The rows are grouped in 4 different ways at once. Each group adds its own fixed numbers to the row, and there is some noise. The rows also spread widely along 13 directions, which tell nothing about the answers.
Some rows, each with its group in each grouping after it:
[-12  13  -9  10   8   8  15   0  -3  24 -10  13 -16  -2  -4 -13  12 -17
  -4   9   1  -4   4  -4   8  -8  10   8 -12  -8  -1 -11   2  -4   2  18
  -5   4  11   1  -8]  Z (3) (2) z_537
[ 14  -4 -10 -22   1  -9  -8 -17   2 -15 -19 -11 -10 -13   9 -12  -2  26
   7 -13  11   7   8 -14  13   4 -23   0  18  -3 -33   5   6   6  -9 -23
  -7  -6 -22   9   9]  D (0) (0) z_929
[  3  22  -8  20   0   4  22 -12  21   4 -18   4  13   4  -3  11  11  10
   8   5  16   4 -11  -7  11   5  11   0 -17   1 -10 -11  -2 -11  -9   6
 -10 -14  20 -10 -12]  Z (4) (1) z_929
[  0 -10  12  -8  18  11  -1  -1 -11 -23 -12  -8 -11 -31   7 -12  -7  25
  22   0   3  13  12   0   1  -2 -10   3 -14  -9 -13   9 -22  -9 -20  -1
  -4   2   7 -17  22]  D (1) (2) z_713
[ -2  -4  -3   5  23  -4  16  -4  21  15   4   5   1  11  -4   5  18  15
  -4  -7 -11   8  15   7   3 -18  19 -15  -4   0  -2  -7 -11   1  -2  24
 -11  20  11  13 -13]  G (2) (1) z_537
[  8 -18  -4 -12  15  -5  -6  10   0   4  -8  11 -23   9  -9  -6  21  -1
  -6   3 -27 -14   6 -22  11   0 -13  -3  15   4  -8  10   4  32  18 -12
  -1  19 -17  23 -12]  X (3) (0) z_713
[ 10  14 -10  -5  15   2  15  -3  -1 -17 -18 -15  -9 -23 -11 -12  -1  36
  39  -5   0  12  16  -7   7   6  -7  -5   1 -18 -34 -14 -10   5 -18   2
 -14  -4  -5   6   2]  X (4) (2) z_537
[  1   9  11  10   8  -3   6 -10  13 -23  -8  -3 -21 -19  19  12  -6 -16
  -2  -5  10  21 -19  13   7 -21   3  11  -7  30 -16   6   0 -23  16  -7
  -4  -5   5   4 -12]  G (1) (2) z_713
[ -9  16 -15  -8   7  -1   7  -9  10   6   0  -2 -18  14  -1 -13  21  10
   0  -6 -16   6  -9 -14   4   2  -5 -13  36   0 -10  -8  18   7  11   9
 -19  12 -11  36  -8]  D (2) (0) z_929
[-10  11 -14  -4 -21   3   5 -23   3  24 -10   0  -1   1   6 -14   5 -18
 -13  16  -9  -3  -6  -9   9   1 -16   5  -8   4  12  -1   1 -11   0  12
  -1 -16  -2 -23  -8]  X (0) (2) z_537
[ -4 -12  16 -11  -2  22   7 -15   6   0   7  12   5  23  -8   2  18   0
  -1  14 -28 -12  -9 -22  -4  16   8   1 -12  -4  27   9 -15  -7   5   8
   3   4  -4 -18   1]  Z (3) (1) z_537
[ 13 -13   2  -7  22   4   8   3  -5   2 -11   7  -8   2 -10 -13  11  17
  16   2   6  -4  38 -12   5  -3  17   4  -6 -28 -15  -8 -13   9  -9   3
  -2   9 -12   7   6]  X (3) (2) z_929
[  1  -2   6 -14  -6 -11   5 -25  27  -7  -6 -27   0 -14  13  -2  -8  25
  -2  -2  -9  30  10   9  10  -4  -7  -9  -2  11  -1   5 -19 -14 -24   4
 -17  -5 -17  -7  -9]  X (3) (1) z_537
[ -6   9   5   2  17  28  10   0  -3 -15  -3   5  -2   9 -12  -4  -1  17
  21   5 -18   0 -12 -12 -11  17  21  -7  -5  -7   4  -4  -8   5  -1  -2
 -21   4   9   8   7]  D (4) (2) z_713
[-26 -10  -4   1 -12  -2   5 -25   6   2   0   6   8   6  17  -3 -11  19
   0  -3  34   7 -20  -1  -3  -3 -12 -11   0   4   7   2   3 -30 -27   8
   1 -15   6 -18  24]  Z (1) (2) z_537
[  1  -7 -22  15  -6 -12   4  -1   9  19 -18  23   7  22  -7   0  15  10
  -2   3  20 -25 -13 -28  21   3  -8  -7  -3  -4 -10  -5  14  13  -4  -2
   9 -10   0  -7  -6]  Z (1) (2) z_929
[ 14 -26 -24 -23  10  -8 -15 -30   6   9  -4   4  14  13 -14 -13  -4  29
  -1 -10  -5 -12  29 -17   5  -6  -2  -9  -4  -5 -14  10  -8  15  -6  -4
   3  -4 -14 -14  12]  X (1) (1) z_713
[  6   3 -24   8   4  11  -2  -1 -14   9 -28  34  -6   6 -13 -10   4 -22
  -3  10   8 -34 -11 -28  11   5  -1  16 -16  -3 -14   4  14  18  20 -25
  12  -9  10 -10  -1]  D (4) (2) z_713
[ 20  -7   1  -8  20   3   6 -33  16 -16   4   5  -6  13  -6  13  13 -10
 -16 -12  -7   2   9  -7   0 -13  23  11   3  19 -17  15   4  -4  34 -13
  -1   3 -11  15  -9]  D (3) (2) z_537
[ -6  -6   7   9  14   3   6  24  -2  -4 -13  20 -29   6   3   2  24  -6
   1   7   3 -10 -19 -20   6   7  -7   0  20   1  -6   2  12  14  12 -10
  -3  18  -2  29  -8]  D (3) (2) z_929
[-17   0  14  15  15   8   6  10   7 -19  -7   9 -12   6   7  17 -17  14
   6  -9  13  14 -41   8  -9   3  15 -11  -2  20   2   1   6  -4  -5 -17
 -16   5  11  22  -3]  Z (4) (2) z_537
[ 25 -14  22  -9  -4   8 -18  17   0  -2 -29   1  -4   2  11   1  -5  -2
 -15  12 -28  -1   0  -2  16  19  14  12 -10   4  17  19 -11  24   6 -43
 -14   0 -20  -2 -19]  G (0) (0) z_929
[-16  -9 -13  -9  20  15 -10   1 -24  11  -7  37 -15  14  -8 -26 -16 -13
   7   1   5 -21   6  -6  -7  -5  17   5 -23 -17  -6  -5  -5   3   4  -3
  10  11   3  -8  17]  G (4) (1) z_929
[-10 -20  -3 -23   7   2 -22   5 -10  10 -15   7 -10   1   1 -27 -13  13
   3   9 -26 -11   7  -9   3  13 -14  -8  -8  -8   9  14 -17  22 -16 -13
  -5  11 -11 -16   7]  D (4) (1) z_929
[ 13 -23  27   3   2  -7   4 -10  16  -8  -1   6  -5   7  19  17   3 -11
 -14   4  11   4   2   5  10 -17  18  11 -29  12   7   3 -18 -20  11  -7
  14  -1  -9 -16 -15]  Z (0) (2) z_929
[-11   3  12  -5  -1  25   3   5  -1 -11 -10   4   2   2  -5  -9  -6  21
  15  13 -21   4 -20 -13   3  21  -1  -7 -12  -5  15   1 -15   0 -17  -3
 -11   0   0  -8   9]  G (3) (0) z_713
[-13 -24  11 -10  -1 -16   2  -4  18   3   1 -11 -13  -1  23  -7   8  16
  -7   2   9  16  12   1   6 -12 -11 -13  16   4   5   7  -7  -7 -21   2
 -13   9 -13   9   6]  D (3) (2) z_713
[-22   4  13  14 -16  -1   1  14  10   0 -20   2 -14   4  19  -3 -23   2
  -4  14   1   7 -48   3  14   6   0 -10 -19  14  19 -12  -7  -6 -13  -5
  -6  -5  -8  -5 -18]  D (0) (2) z_929
[ -5  16 -23 -13   6   6  -6 -36   3 -14  -7  -5  -7  -4  -3  -8 -35  16
  -1 -20   5  15 -18   1  -2  -7  -3  -3  -2  18 -26  -6  11  -8   3  -9
  -6 -12 -10   9   5]  X (0) (0) z_537
[ -3  -3 -15   8   8 -21  13  11   9  15 -13  11 -20  -3   4   0  23  -2
   5  -1  14  -6   5  -6  16 -13 -15  -8  13   1 -24  -7   9   9  -1   4
  -3  10   3  16 -12]  G (4) (2) z_537
[ -1 -19  13   0  17   4   2  13   2 -16   6  25 -17  20 -18   5   1   6
  18   6 -27 -25 -27 -20   9  -4   5  -9 -32   2   0 -12 -20   9  18   4
  24  18 -10  -7 -14]  Z (4) (0) z_713

New rows, each followed by its group in each grouping:
[ -5   6 -30 -26  11  13  -1 -51  -1   0  10   6   3  14 -12 -20   0   5
   1 -10  -9  -6  14 -15 -10  -5   1  -1   4   0 -16   4   6  -9  10   6
  -3  -5  -1  -5  24]  D (4) (0) z_713
[ -8  -9  15  -7   0  -3   4   4   6 -19  -1  -3 -22   0   5 -10  -5   9
  22   8 -14  -1 -15  -9   9   0  -5  -9 -10  -3   0 -11 -20  -7  -4   3
   4   5 -20  -7  -7]  D (4) (2) z_713
[ 14 -15  17   6  15  -8   3   2  21  -5  -9   2  -4  -3   7  20   5  -2
 -14   6 -13   7   4  10   9 -14   6  -1 -24  25   7  12 -16   6   9 -10
  -6   9   7  -4 -21]  X (4) (0) z_713
[ 12 -19   2  -3  15   1   1  -6   0   0 -11  18   0   2  -7  -6  -1   8
  -2   1  -4 -13   9 -10  13 -11   7   2 -33  -6  -4   3 -20   5   3  -4
  18   4  -2 -21  -2]  D (2) (2) z_537
[ -8 -13   9   6 -18  -7   9  14   8   1 -16  17  -8   9  15   3   9   2
   9  13  16 -12 -21 -12  14   7  -9  -4  -3  -8   8  -6  -6  -6 -12  -9
   6  -1  -6 -11  -8]  G (4) (1) z_537
[ -3 -22  -6   8   0  -8 -14   4   8   9 -16  20   2  23   5   9   3   6
 -21   3   5 -13 -19 -13   6   9  -8 -11  10  19  11  21  15  23   3 -23
  -5   1  -1   7  -3]  X (1) (2) z_929
[ -2  -5 -17   5  36   5  13  -3   5   8  -1  14  -5  10 -20  -3  14  22
   5 -12  -1  -5  18 -10  -3  -9  17 -14   2  -5 -20  -4   2  18   0  11
 -11  19  10  26   4]  D (3) (2) z_537
[  0 -22  -8 -20 -12 -18  -9 -19   5  16  -6   2  -3  12   8 -17  -3   1
  -8   2   3 -10  17  -6  12  -7  -4   0  -5  -6   3   4  -5  -2 -10  -9
   6  -9 -25 -19   0]  Z (4) (2) z_537
[ -8   4 -22   6  31  17   0 -10  -4  29 -11  22   2  -1 -22 -16  -3  -8
 -13   7 -17  -8  18  -2   0 -10   5  -1 -36   8  -2   7  -9  15   1  16
   0   9  27 -14   3]  X (3) (2) z_929
[-18 -17  -2  -8   4  -8   3 -21  14  12  -1  -3   4  -5  12 -15  -1  18
  -6   5  10  11  17   3   7 -12 -19 -14 -14   3   5   7 -19 -15 -33  19
   0   2   6 -24  19]  D (3) (2) z_929
[-14 -14  -3  -6   4   1  -1  25 -21  12 -23  16 -19  -1   8 -28  -4  27
  12   2  21  -9   1 -13  10   8  -4 -10  10 -38  -1 -14  -1  13 -29  -8
  -4  11  -9  11  16]  D (2) (0) z_537
[-27 -13   2   1 -13  -8 -10  -7  10   0  -1  13  -9  20  21   3 -16   4
 -18   1  15   4 -41   0   0   0 -16 -16  12  24  17   6  12  -9  -6  -6
  -3  -1  -8   4   4]  X (1) (0) z_929
[  3 -36  11 -10   6 -13 -20  25  -8   0 -14  21 -23  15  11  -4   8   5
  -6   2  -1 -19 -11 -18  12   7 -11  -3  16  -4   5  14   7  25   5 -28
   4  17 -23  14  -3]  Z (1) (0) z_929
[ 16 -17  -3 -21  13  -5  -6  -7  -4  -8  -7   5 -16  -4   0 -10  13   3
   4  -2  -9 -10  20 -16   9  -6 -10   5   4  -6 -19   8  -6  10  10 -16
   4   8 -13   0   4]  D (4) (0) z_713
[ 16   3   3  -5  20  18  -3 -12   0 -10  -2   9  -8  23 -12   0  -3  -4
   1  -3 -20  -3   5  -8  -6   3  46  10  -3  -4   0  -2  -1   5  30  -9
 -11   5 -15  14 -10]  X (1) (1) z_929
[ 16  -4  -5   0 -20   1   8 -29  23  10 -18  -2  25  16  -2   3   0   9
 -15  10   0  -1   8 -10  16   7  17   4 -20   2  14   4  -9  -2 -11 -10
  -5 -25 -13 -23 -10]  X (3) (2) z_537
[  9   6   3   4 -10   7  14 -12  14  -1  -6  16   0  27  -7   0  17  -4
  -2  13 -14 -16 -18 -25  19   5  16   3 -18  -6   9 -16  -7  -6  19   5
  14  -5 -13 -12 -18]  D (2) (0) z_929
[ -5 -23   4   6  15  18   2   6 -20  -5  -4  34  -7  20  -4  -4   6   3
  10   4  21 -25  -5 -23  -6   1  18   3  -7 -21   2   0   0  -1   6  -6
  13   7   7  -3  23]  D (1) (2) z_713
[-13 -18 -14   0  22  -1  -8 -22   1  -7  -4  29  -8  -2  -3   5 -20  -6
 -19 -13  18  -4 -19   1  -3 -23 -19  -2 -21  35 -18  20   5  -2  10  -9
  22   3  13  -6  11]  X (3) (2) z_537
[-16 -14   3 -13  32  16   5   0  -8  -3   3   7  -4  -6  -9 -18  11  35
  19  -1 -15   3  14 -10 -10   5 -14 -19  -2 -16  -2   6 -22   5 -20  21
  -3  22  16  -5  27]  D (2) (2) z_929
[-12  28  -7  13   9   8  33  -9  11  -8  -2  -8  -7  -9  -7  -3  11  17
  33   4   8  16  -3  -4  -1  -3   3 -10  -2  -9 -18 -27  -6 -19 -12  31
 -14  -2  15   7  -1]  X (4) (2) z_713
[  1   9 -11  14  12  18   6  19 -16  22 -36  16  -1 -19  -5 -11  13  -2
  -4  15   1  -5  10  -9   7   8  -5   9 -10 -10   1   9   1  22  -9 -10
 -14   2  32  -2   1]  X (2) (2) z_713
[-10 -21 -17   0  -2  -7   6  -8   5  31   5  29  -1  32   0  -2  25  -8
 -14   4   7 -24   5 -16   4  -9  -4  -9   7  -4   5  -3  10   5   7  13
  11   7   0   1   1]  G (0) (2) z_537
[ -8 -20  -8  -2 -14 -15 -11 -18  27  21 -10   8  10  29   7   4 -17   7
 -34   1   0  -1 -14   1  11  -5   9 -15 -10  24  21  10   1   8  -9 -14
  -6  -6 -17  -3 -15]  X (3) (1) z_537
[ 18  -8 -11 -22   6  -2 -18 -23  -5  11 -12   5  -6  -3  -4 -19  -1 -10
 -11   2 -23 -11  21 -10  17  -8  -6  15 -21   0  -6  14 -10   7  12  -7
  10  -5 -16 -27  -3]  Z (1) (0) z_929
[ -7  -8  -7 -20  13  10 -24 -22  -6 -12  -8  15 -12   3   1 -15 -40  -4
 -15 -16 -13   4 -22   6  -4  -8   4   3 -10  28  -5  21   3   3  13 -32
   4  -2 -11   2   6]  G (2) (2) z_537
[  0  -6   2 -11 -16  17  -2 -33   2  -8  -2  21   8  24   6  -4  -4 -19
 -14   5   3 -10 -18 -16  -1   2  10  13  -7  10  12  13   4 -20  18 -19
  13 -17  -6 -18   9]  G (2) (2) z_713
[ -7 -15  -9  -9   7  -3  -2  -2  -4  27  -8  12  -7  19  11 -18  14   3
 -12   3  11  -7  29  -4  -1   1  12  -4  20 -19   8   2   8   8 -10  -6
 -19  13  -4  13  12]  D (4) (0) z_929
[-11 -12 -21   7  -5 -31  -9  11  10  20 -15  26 -26  19   6  -6 -15 -14
 -17  -4   8 -18 -27   0  26 -21  -7 -11  -7  18 -11 -13  14  16   9 -14
  13   7 -20  11 -26]  G (4) (0) z_537
[-26 -23  -6   6  10  12 -12   7 -15  23  -5  35  -5  20   2  -6 -10  -9
 -21   6   7 -16 -14  -2 -13   1   4  -8  -4   6  26  15  10  10  -2  -6
  -1  10  15  -2  15]  X (1) (2) z_537
[  4   7  -8  -3  17   6   0   8   0 -11 -26  -5  -7  -6  -3  -9  -2  40
  12 -11   7  12  -1 -12   6  20   3  -9  23  -8 -22   1  11  23 -19 -25
 -31   3  -7  35   8]  D (3) (0) z_929
[-27 -16  26  -9 -19  13  -3  -2 -17  -9   0  17 -28   5  36  -3   5 -32
 -13  14  16  -3 -30  -6 -11   7 -14  13  19   2  27  14   7 -28   9 -14
   6   2  -6  -3  16]  D (0) (2) z_537
[-27  14  -8  -7   9  16  21 -23  -1   2   8   0  -7 -13   0 -19   7   8
  18   2   2  15   7   0  -8  -6 -14  -6   0  -7  -8  -7  -9 -27 -20  37
  -6   3  15  -9  24]  G (3) (2) z_537
[  7 -14  -5 -15 -28 -11   0 -18  21  26  -4  -9   9  15   7  -2  40  -2
 -19  19 -27 -12   8 -26  16  12 -29  -4  17   5  19  18   0   9   0   1
  -7  -9 -13 -16 -12]  Z (0) (2) z_713
[ -6 -11   5   4  -9 -21   1  13  10   6 -17   0 -23   0  20  -4 -10   4
  -1   3  22   5  -7   2  17 -17   2  -4  -4  -3  -6 -19  -4  -3 -10  -4
   0   3 -21  10 -18]  X (0) (1) z_713
[-34  -1 -18  -9  -1   3   1  12  -8  20  -3  12 -23  11  -7 -33   6  16
  11  12 -18 -16 -18 -25   8   9 -27 -23  14 -16   4 -14   3  15 -19  20
  -5  15 -10  10   9]  D (3) (0) z_713
[ -1   1  -2  22  18   6  14   7  -2  -3 -18  19  -9 -18  -2   7   6  -2
   5   6  16  -8 -11  -7  11 -15 -10   5 -33   6 -19  -5  -9  -2   3   5
  14   3  30 -14  -3]  D (0) (2) z_713
[  4 -19  -6 -26  -7   2   7 -26  -1   2   2   3  -1  12   9  -8  31  12
   4  -1  14 -11  25 -27  -3   7  -9   1  32 -28  -8   3   4  -8  -3   2
   0  -1 -16   0  20]  D (0) (1) z_537
[ 15   3 -11 -22   7   5  -4 -30   8 -11 -16 -13   4 -11   3  -7  -5  17
  -1 -15   1  19  21  -1   1   3   5   8  15   4 -23  18   4   0  -7 -26
 -24  -9 -11  11   9]  G (3) (1) z_537
[ 20  -4   1 -14  22   1  -6 -13   1   6 -10   0 -10   4   5  -5   7  -7
 -13  -8  -6   8  34   6  -1  -7  28  16   5  -1  -8  12   3   8  15 -22
 -21   8  -7  17  -6]  Z (4) (0) z_929
[ -4 -15   0   4  23   7  -3  -8  15  -5   6   9   4  27 -10  15  -9  18
 -11 -10 -12   3 -14  -1 -12  -6  18 -18  -4  26   5   7   1  14  10  -6
 -12  10   4  21  -5]  X (0) (2) z_713
[-25  -2  -1  17   6  -8  10  35  -7  21 -20  15 -28 -12  23  -3   8   2
  -2   3  31   7 -10  10   8  -9 -15  -9  16  -8  -5 -12  12   4 -21   4
 -14  19  15  27   0]  G (0) (0) z_537
[ -5 -19  16  -9   0  -1   8 -14  20   1  16   0   4  31  11   3  16  14
   1   4  -7   6  10  -1  -4  -1  23 -13   9  -7  19  -3 -13 -17  -4  19
 -11   8 -13   0   2]  G (1) (1) z_929
[ -4  -4   6  -5   1   3  -9  -8   4 -12 -13  -3  -6 -11   9  -3 -14  10
   1   4  -7  11 -16  -1   4   6 -18  -3  -7  19   2  17  -8  -2  -7  -9
  -4  -6  -2 -15   2]  X (1) (2) z_929
[ -5   1  17  -6   7  11   2 -15   7  -5   4  -1 -15  -3   7  -3   4 -21
  -9   8 -18  11  -4   2   0 -10   8  11 -13  16  10  10 -10 -17  14   4
  -4   3   0  -4  -8]  Z (3) (2) z_713
[  5 -19 -11 -22  32   4  -6 -16 -11   1   5  14 -17   0  -9 -13  23  -8
   1  -5 -17 -14  32 -16 -10 -10  -8   5  10  -2 -18  20  -1  13  22  -3
   2  18   5   5  16]  D (4) (2) z_713
[-14  -7   7   3 -11 -12   6  -7  22 -11  -2  -8  -9   3  14   3 -11  20
   4   1   5   9 -31  -3  11  -8 -12 -18  -7  16  -1 -11  -8 -12 -12   5
   0  -4 -12  -2  -9]  D (0) (2) z_713
[  4 -12  -6  -9  -9  -2   4 -30  15   0   0   4   7   8  -4   1  -1   2
  -5   5  -9  -7  -6 -12   9  -6 -13  -3 -23  11   0   1 -12  -8   5   9
  18 -12  -9 -30  -5]  X (0) (2) z_537
[-10 -16 -14 -10  -8 -15  -1  -5  18  30  -1   6  -4  16  -3 -12  18   1
 -16  10 -30 -12   4 -13  17  -2 -22 -18   5  11  10  10  -3  19  -6  11
  -3   8 -14  -4 -13]  G (3) (2) z_537
[  6 -37  28  -6   8 -12  -2  14  14  -2  -1   8 -17  14  14  11  15  -1
 -15   8 -10   0   8  -2   8 -10   8  -4   3   7  17  10 -12  10   7 -11
  -2  21 -19  16 -15]  X (3) (0) z_713
[ -6  13 -11  -2  12  -3  -3  -3   7   4 -17 -14 -11  -5   7  -9 -15  21
  -2 -15   6  23  -3   8   1   0   7  -9  18   9 -16  -3  14   9 -13 -13
 -34   0  -5  32  -6]  Z (0) (2) z_929
